The same things were measured in two ways. Each way mixes the same 11 hidden numbers, adds some noise and spreads widely along 7 directions of its own, which tell nothing about the thing.
In the rows, 128 means zero.
Some things both ways: the first way, then the second way.
[168 142 111  96 157 156 154 129 145  95 152 168 163 142 128 125 118 128
 150 151 132 176 137 126 184  95]
[173 118 177 161 129 138 152 154 140 127 155 121 124  89 134 167 114  92
  80 131  57  96 139]

[135 131 136 134  92 105 153  99 110 149 119  74 124 156 146 125 176 120
 118 163  95 147 105  71 191 167]
[137 144  97 152  54  89 139 145 129 192 105 133  90 151 147 129 117  73
 120 150 163 108  97]

[101 147 141 135 159 130 155  76 114 134 144 103 136 147 127 114 149 173
 139 133 171 137 157 144  90 136]
[127 123 122 114 119 134 180 131  73 146 163  93  78 155 126 163 100  83
 138 162 148 142 154]

[ 96 118 143 150 179 156 128 127 109 137 163  64 100  52  68 134 124 164
 116 138 145  61 143 157 109  81]
[118 131 126 103  76  52  94 130 120 201 137 135 120 209 208 138 147  63
 128 119 207 183 114]

[ 87 158 191 111 148 130  87 119 105 118 117 151 144  92 106 113 130  99
 137  82 163  83 114 168  82 112]
[158 120 131 140 148 116 105 137 144 108  98 121 144 114 101 131 107 147
 184 116 157 101 152]

[100 109 141 122 133 124  98 127 113 146  80  60  70  76 119 129 166 115
 108 146  89  96 107  76 218 164]
[184 144  97 165 113 152 154 145 137  83 147 174 133 152 139 139 112 165
 154 109  62 110  84]

[101  71  81 162 110 151  82 139 134 124  74  98  87  61 148 112 114 143
 136 167  77 144 143 115 183 133]
[154  86 134 133  78 144  75 149  36 142 110 113 122 116 169 137 200  94
  87  88 124 127 166]

[124 107  92 162 118 179 171  91 170 103 120 109 120 126 132 126 109 113
 113 138 110 160 143 104 205 114]
[149 146 144 148 133 105 114 123 129 114 134 127 161 126 119 135 123 116
 158 132 115 100 130]

[137 135 149 128 157 151 179  79 118  80 171 150 149 164 111 104  89 126
 163 175 162 164 133 149 154  85]
[117  71 103 164 142 150 127 154  83 207  97  97  91 136 131 152 114 114
 155 146 110 165 135]

[126 109 136 153 142 146 149 137 128 141 118  82  93  76 115 128 148 107
  99 144 113  94 103  99 179 105]
[158 139 155 124 100 138 107 136 134 136 139 189 154 104 122 136 145 108
  62 111 139  82 156]

[148 149 102 116 119 194 122 116 159 104 176 139 166 114  77 149  99 131
 110  90 122 116 166 139 121 126]
[136 134 175  76 133  97 136 136 139 106 145 115 110 143 173 136 107 122
 142 113 139 125 143]

[161 139 110 115  94 147 125  65 153 117 187 124 168 160 106 123 103 147
 126 120 156 116 163 142 110 162]
[116 103 108 104  99 196 156 159  78 167 121 107  26  84 164 103 122 130
 150 121 121 115 135]

[126 126 119  93  85 108  35 144 121 137 142  85 163  66 115 151 120 122
 134 107  96  69 123 144 138 121]
[119 117  90 180 112 100 112 121 147 188  82 155 139 186 199 141 148  90
 151 149  71 193  36]

[119 146 125 101 161 134  79 145 118 129 158 189 148 136 111 137 108 159
 136 113 158 104 157 169  69 115]
[107 132 117 154 141  99 137 129 135 150 108 118 152 139 109 138  91 142
 186 157 125 136 118]

[111 171 133  78 201 109 129 149 110 141 153 104 160 139 135 159 153 177
 188 160 129 146 141 113 188 106]
[113 128 114 126 155 137 136 105 144 153 123 160 159 167 104 139 108 114
 138 161 117 156 123]

[156 110 102 126 121 112 136 144 143 126 114 148 137 135 151 131 126 111
 126 138 106 134 124 102 181 126]
[147 120 149 147  63 117 104 123  78 182 155 169 126 160 102 149 184  23
  43 137 159 153 111]

[115 107 137 166 101 107 124 124  97 142 125  95 102 140 136 115 129 129
 144 174  95 117 113  84 141 168]
[127 114 125 145 116 120  72 136 116  93 115 161 163 125 129  83 175 197
 157  68 140 122 114]

[114 141 154 120 169 100 113 157 104 136 138 181 120 134 107 131 123 151
 127 119 159  93 136 164  65 122]
[119 118 122 106  78 156 169 163  99 150 163 111  29 103 170 113 138 111
 114 127 117 135 127]

[185 169 105  81  68 119 110 111 134 124 154 161 220 153 156 146 136 109
 132 105 114 157 125 121 139 139]
[107 123 147 150 150 134 155 123 148 135 132 113 127 102 124 129 112 140
 144 163 102 119 129]

[ 92 130 130 159 159 109 170 136  88 149 116  69 123 136 165 143 163 148
 165 175  91 157 117  53 171 143]
[103 157 136 105  95  96 146 148 125 132 164  81  68  95 144  61  97 147
 217 104 194  99 120]

[125  96 102 136 126 132  83 166 122 107 113 160 124  82 123 148  93 111
 118 106  99 103 137 121 108 131]
[122 123 151 131 134 128 140 130  90 153 153 100  82 155 128 130  96 123
 194 138 164 160  90]

[111 112 104 175 112 174 188  80 166  98 135  84 119 127 117 122  93 131
 140 168 110 161 146 127 222  95]
[161 107 145 153 109  84  82 119 132 121 128 129 154 176 152 149 189  73
  95 125 103 139 116]

[153 145 116 107 103 151 113 113 125 120 126 128 178 116 147 128 139  94
 134 123 100 146 115 103 179 111]
[142 113 153 131  90 129 119 164 113 103 136 117 124  58 191 104 172 142
  87  70  56 108 156]

[107 111 152 158 110 103 132 161 111 108  88 179  78 125 146 118 113 107
 112 131 119 163  99 128  81 166]
[ 93  92 109 105 176 187 174 132  58 176 135 107  60 154 115 165  87 132
 178 182 148 146 150]

[ 86 135 139 159 176 156 140 165 154 134 126 187 112 119 126 136  99 124
 133 125 157 112 131 155 133  68]
[ 96  95 128  90 100 167 159 149  87 145 144 139  78  71 109 135 172  85
  43 144  70 110 176]

[149 140 116  99 161 159 114 133 147 102 142 176 156 125  99 124  99 140
 157 151 128 138 160 143 200 106]
[149  93 129 143 118  94  94 139 100 115 135 121 136 173 101 156 165  96
 132 116 144 174 133]

[141 132 129 119  61 120 101  86 106 111 121 133 190 176 173 111 142  74
 131  81 107 130 105 101  81 146]
[191 151 213 182  85 103 106 133 112 107 129 101 141  92 146 107 136 112
 123  90 128  74  87]

[150 153  98 100 110 102 109 119 147 139 167 142 171 140 111 162 116 169
 122 102 141 105 175 152 106 161]
[131 120 125 119 125 169 211 111 139 153 163 142  49 173  89 169 101  74
  86 207  92 153  95]

[134  69  86 174 125 121 121 181 145 117 114 173  81 108 126 131  73 145
 116 171 104 131 141 139 137 116]
[108 106 130 154 140 142 104 132 104 132 144 142 128 113 113 135 168 138
 159 145 111 147 117]

[102 174 153 102 196 152 134 110 110 115 152 158 182 137 108 127 124 143
 172 129 159 121 154 168 157  50]
[107  98  98 182 192 159 204 118 125 130 115 100 142 146  82 167  71 158
 164 194  36 178 124]

Other things, the second way, with their names:
j_647: [ 93 129  62 152 176 115 164 106 126 224  96 157 151 227  88 156  40 104
 206 188 177 191  90]
j_137: [131 121 151 161 169 111 113 137 153 127 133 141 154 105  59 156 113 118
 161 159 123  82 135]
j_438: [189 140 195 152  80  74 101 131 159  86 157 119 156 124 137 143 171  83
  54 115 135  93 149]
j_741: [205 118 211 158 108  71 113 148 141  53 164  88 142 109  92 160 148  76
 107 103  78 116 137]
j_375: [124 123 129 163 153 169 150 105 105 159 142 142 112 158  89 146 120 113
 139 182 141 126  97]
j_323: [159 130 158 171 207 137 157 114 177 102 132 186 213 143  27 188  68 136
 122 170  84 127 130]
j_720: [ 93 112 125 140 178 123 139 129 128 105 156 122 133 146 107 117 109 197
 216 124 173 183 119]
j_263: [178 122 177 142 114 130 107 155 125  66 157 125 101  91 125 127 171 125
 120  97 121  60 126]
j_908: [169 127 178 143 115 139 110 142 119  99 162 151 137 100 156 134 164 118
  97  93  79  95 118]
j_2: [134 123 126 125 120 112  95 133 123 125 145 163 173 138 123 125 144 125
 144  94  99 174 127]
j_833: [150 146 139 154 144 130 164 118 127  90 167 145 174 140 138 160 120 117
 118 132  44 127 116]
j_76: [132  95 139  85 104 163 113 146  65 113 142 107  89 114 229 123 190 140
  94  82  83 120 172]
j_794: [119 118 101  92 117 124 139 159 132 127 172 144  66 151 181 124 139 124
 170 101 144 160 123]
j_378: [106 121 117 143 140 148 138 130 122 202  88 145 140 107 158 132  97 127
 124 151  93 114 134]
j_26: [130 129 132 104 105 111 131 149 158 125  98 130 125  80 163 107 127 113
 116  98 113 113 160]
j_622: [116 126 106 148 156 168 160 112  88 149 127 120 108 161 128 130  90 155
 198 152 126 151  92]
j_816: [151 141 179 134 114 106 132 129 149 157 108  91 119  98 141 122  95  90
 119 140 132  84 145]
j_615: [100 122 159 118  91  49  69 129 115 144 137  91 118 136 125  98 168 114
 168 124 235 121 134]
j_930: [117 113 111 147 187 130 183 120 164 123 107 144 165 177 146 171  82 164
 145 164  51 179 111]
j_383: [113 121 109 105 134 141 129 125 104 187 112 141 105 156 114 146  99 106
 145 162 184 126 149]
j_610: [119  90 154 117 131 145 187 127  43 161 177  81  31 188  98 184 114  69
 117 188 142 164 116]
j_608: [133 129 122  72 101  89  91 120 114 148 121 156 122 188  69 141 121  82
 146 136 201 136 139]
j_897: [131 136 125 161  99 160 137 109 109 135 139 144 121 109 117 104 154 129
 109 146 132 106 113]
j_513: [164 130 154 167  68 127  77 132  97 141 142 129  94 120 138 119 188  80
 137 123 182 124  96]
j_627: [128 141 123 160 133 107  92 123 143 167  84 132 181 111 116 111  92 154
 177 122 197 107 153]
j_805: [154 136 154 147  82 152 147 152 133 124 138 102  30  81 137 108 122 124
 150 143 169  66 107]
j_721: [187 154 110 149  71 120 159 123 151 162  82 172 150 157 101 163  78  71
  72 156  97 104 119]
j_402: [136 111 135 130 147 154 158 136 161 133 123 139  86 120  80 140 104 102
 135 164 117 139 114]
j_403: [134  88 111 146 126 133 126 161 116 136 157 126  91 144 126 145 154 121
 130 121  76 139 123]
j_365: [132 136 155 175 114 140  99  96 122 163  75 135 175  97  97  88 123 125
 126 134 157 123 115]
j_17: [147 131 123 127 166 183 149 139 123 102 146 176 158 102 108 143  95 171
 154 111  88 120 149]
j_174: [125 122 115 160 152 180 163 122 146 195  73 161 124 110 102 142  71 133
 111 182  99  89 121]
j_557: [135 155 153 152  81 119 129 136 127 148 155 132  98  93 127 104 126  90
 141 135 166 104 100]
j_775: [126 116 123 102  98 162 100 150 111 141 125 146  71  91 155 101 167  90
 154 105 130 152 125]
j_128: [115 109 122 130 138 147 139 119 112 153 127 136 111 146  81 140 133 103
 104 158 151 111 140]
j_766: [105 110  99 147 118 112  88 118 134 163 103 153 166 143 117 118 161 122
 115 132 163 141 157]
j_813: [130 122 134 151 167 165 155 127 117 112 144 171 162 118 109 154 119 156
 127 133  93 135 130]
j_223: [ 78 113  73 153 191 234 214 113  94 187  57 151 135 102  94 130  32 197
 148 187  44 120 127]
j_451: [168 142 143 129 107 133 175 124 140 113 108 122 123 127 145 144  91 111
  99 146  77 111 129]
j_315: [147 154 156 162 108  85 109 100 168  83 136 120 168 151 159 108 153 172
 127 131 157 100 114]

Some of these things the first way, each followed by its name:
[124 125 109 175 127 157 172 114 148 134 152  84 133 131 115 121 127 168
 148 167 110 157 159 101 153 152]  j_26
[122 155 144 108 103 128 121  96 131 123 105 130 155 124 153 125 157  90
 110  77 136 131 109 122 125 139]  j_833
[149 132 114 132 111 153 127  95 145  97 146 183 193 146 112 126  90  83
 116  65 139  77 148 159 103  83]  j_365
[ 75 118 183 168 148 134 150 117 106 109 106 120  89  75 115 125 104  78
 121 137 146 102  91 142 156  77]  j_403
[ 93  89 113 211 126 171 166 133 149 100 104 199  57 151 115 121  70 111
  92 113 129 125 147 131  88 139]  j_223
[180 123  68  95 135 172 103 149 187 102 155 203 138 140 114 136  76 145
 128 130 130 143 164 140 162 127]  j_908
[194 150 142 114  79 129 108 115 118 114 160 190 181 120  98 117 107  97
 106  91 138  95 126 146  67 161]  j_720
[106 128 138 104 167 101  89 130  87 139 137  92 151  84 127 144 145 140
 143 123 134  88 132 120 121 121]  j_2
[106 111 115 164 154 172 139 124 149 125 127  86  91  46  95 139 100 131
 125 137 120 101 146 106 183 132]  j_647
[109 197 161  49 159  94  78 122  83 147 137 124 198 167 136 139 194 157
 162  93 136 118 138 137 102 135]  j_451
[ 95 138 142 157 121 149 128 143 143 131  99 137 119  73 138 135 111  86
 131 116 118 112 104 123 176 102]  j_128
[103 137 136 118 165 156  84 145 154 133 156 161 118 118 104 116  92 162
 162 136 169  94 147 174 108 106]  j_263
[112 129  87 142 165 185 147 130 159 102 141 139 148 107 116 145  94 147
 144 124 121 144 168 142 161  74]  j_816
[121 166 197 120 113  75 142 119  97 125 149 136 178 157 122 127 141  90
 143  98 149 103  95 138  73 135]  j_402
[ 93 100 143 199 140 179 169 115 166 106 123 144  81  88  92 116  73  80
  94 108 153  67 121 165 144  54]  j_375
[ 80  85 130 195 139 176 149 120 140 103  94 110  71  74 100 124  90  88
  99 115 108  89 126 126 165  91]  j_622
[137 156 164 108 123 124 138 107 125 107 148 185 137 168 107 126 119 105
 100  90 171 119 121 157  69 144]  j_383
[160 164 153 116  71 106 131  75 121 127 152 154 176 146 128 117 129 111
 112 105 164 121 120 158  86 153]  j_766
[ 81 146 174 157 160 146 164 135  87 143 100  80 113 102 109 126 172 100
 122 145  89  88  92 127 205  31]  j_315
[111 116 146 177 135 183 174 149 126 105 113 106  94  84  82 129 125  89
 107 147  74 126 110 106 207  84]  j_930
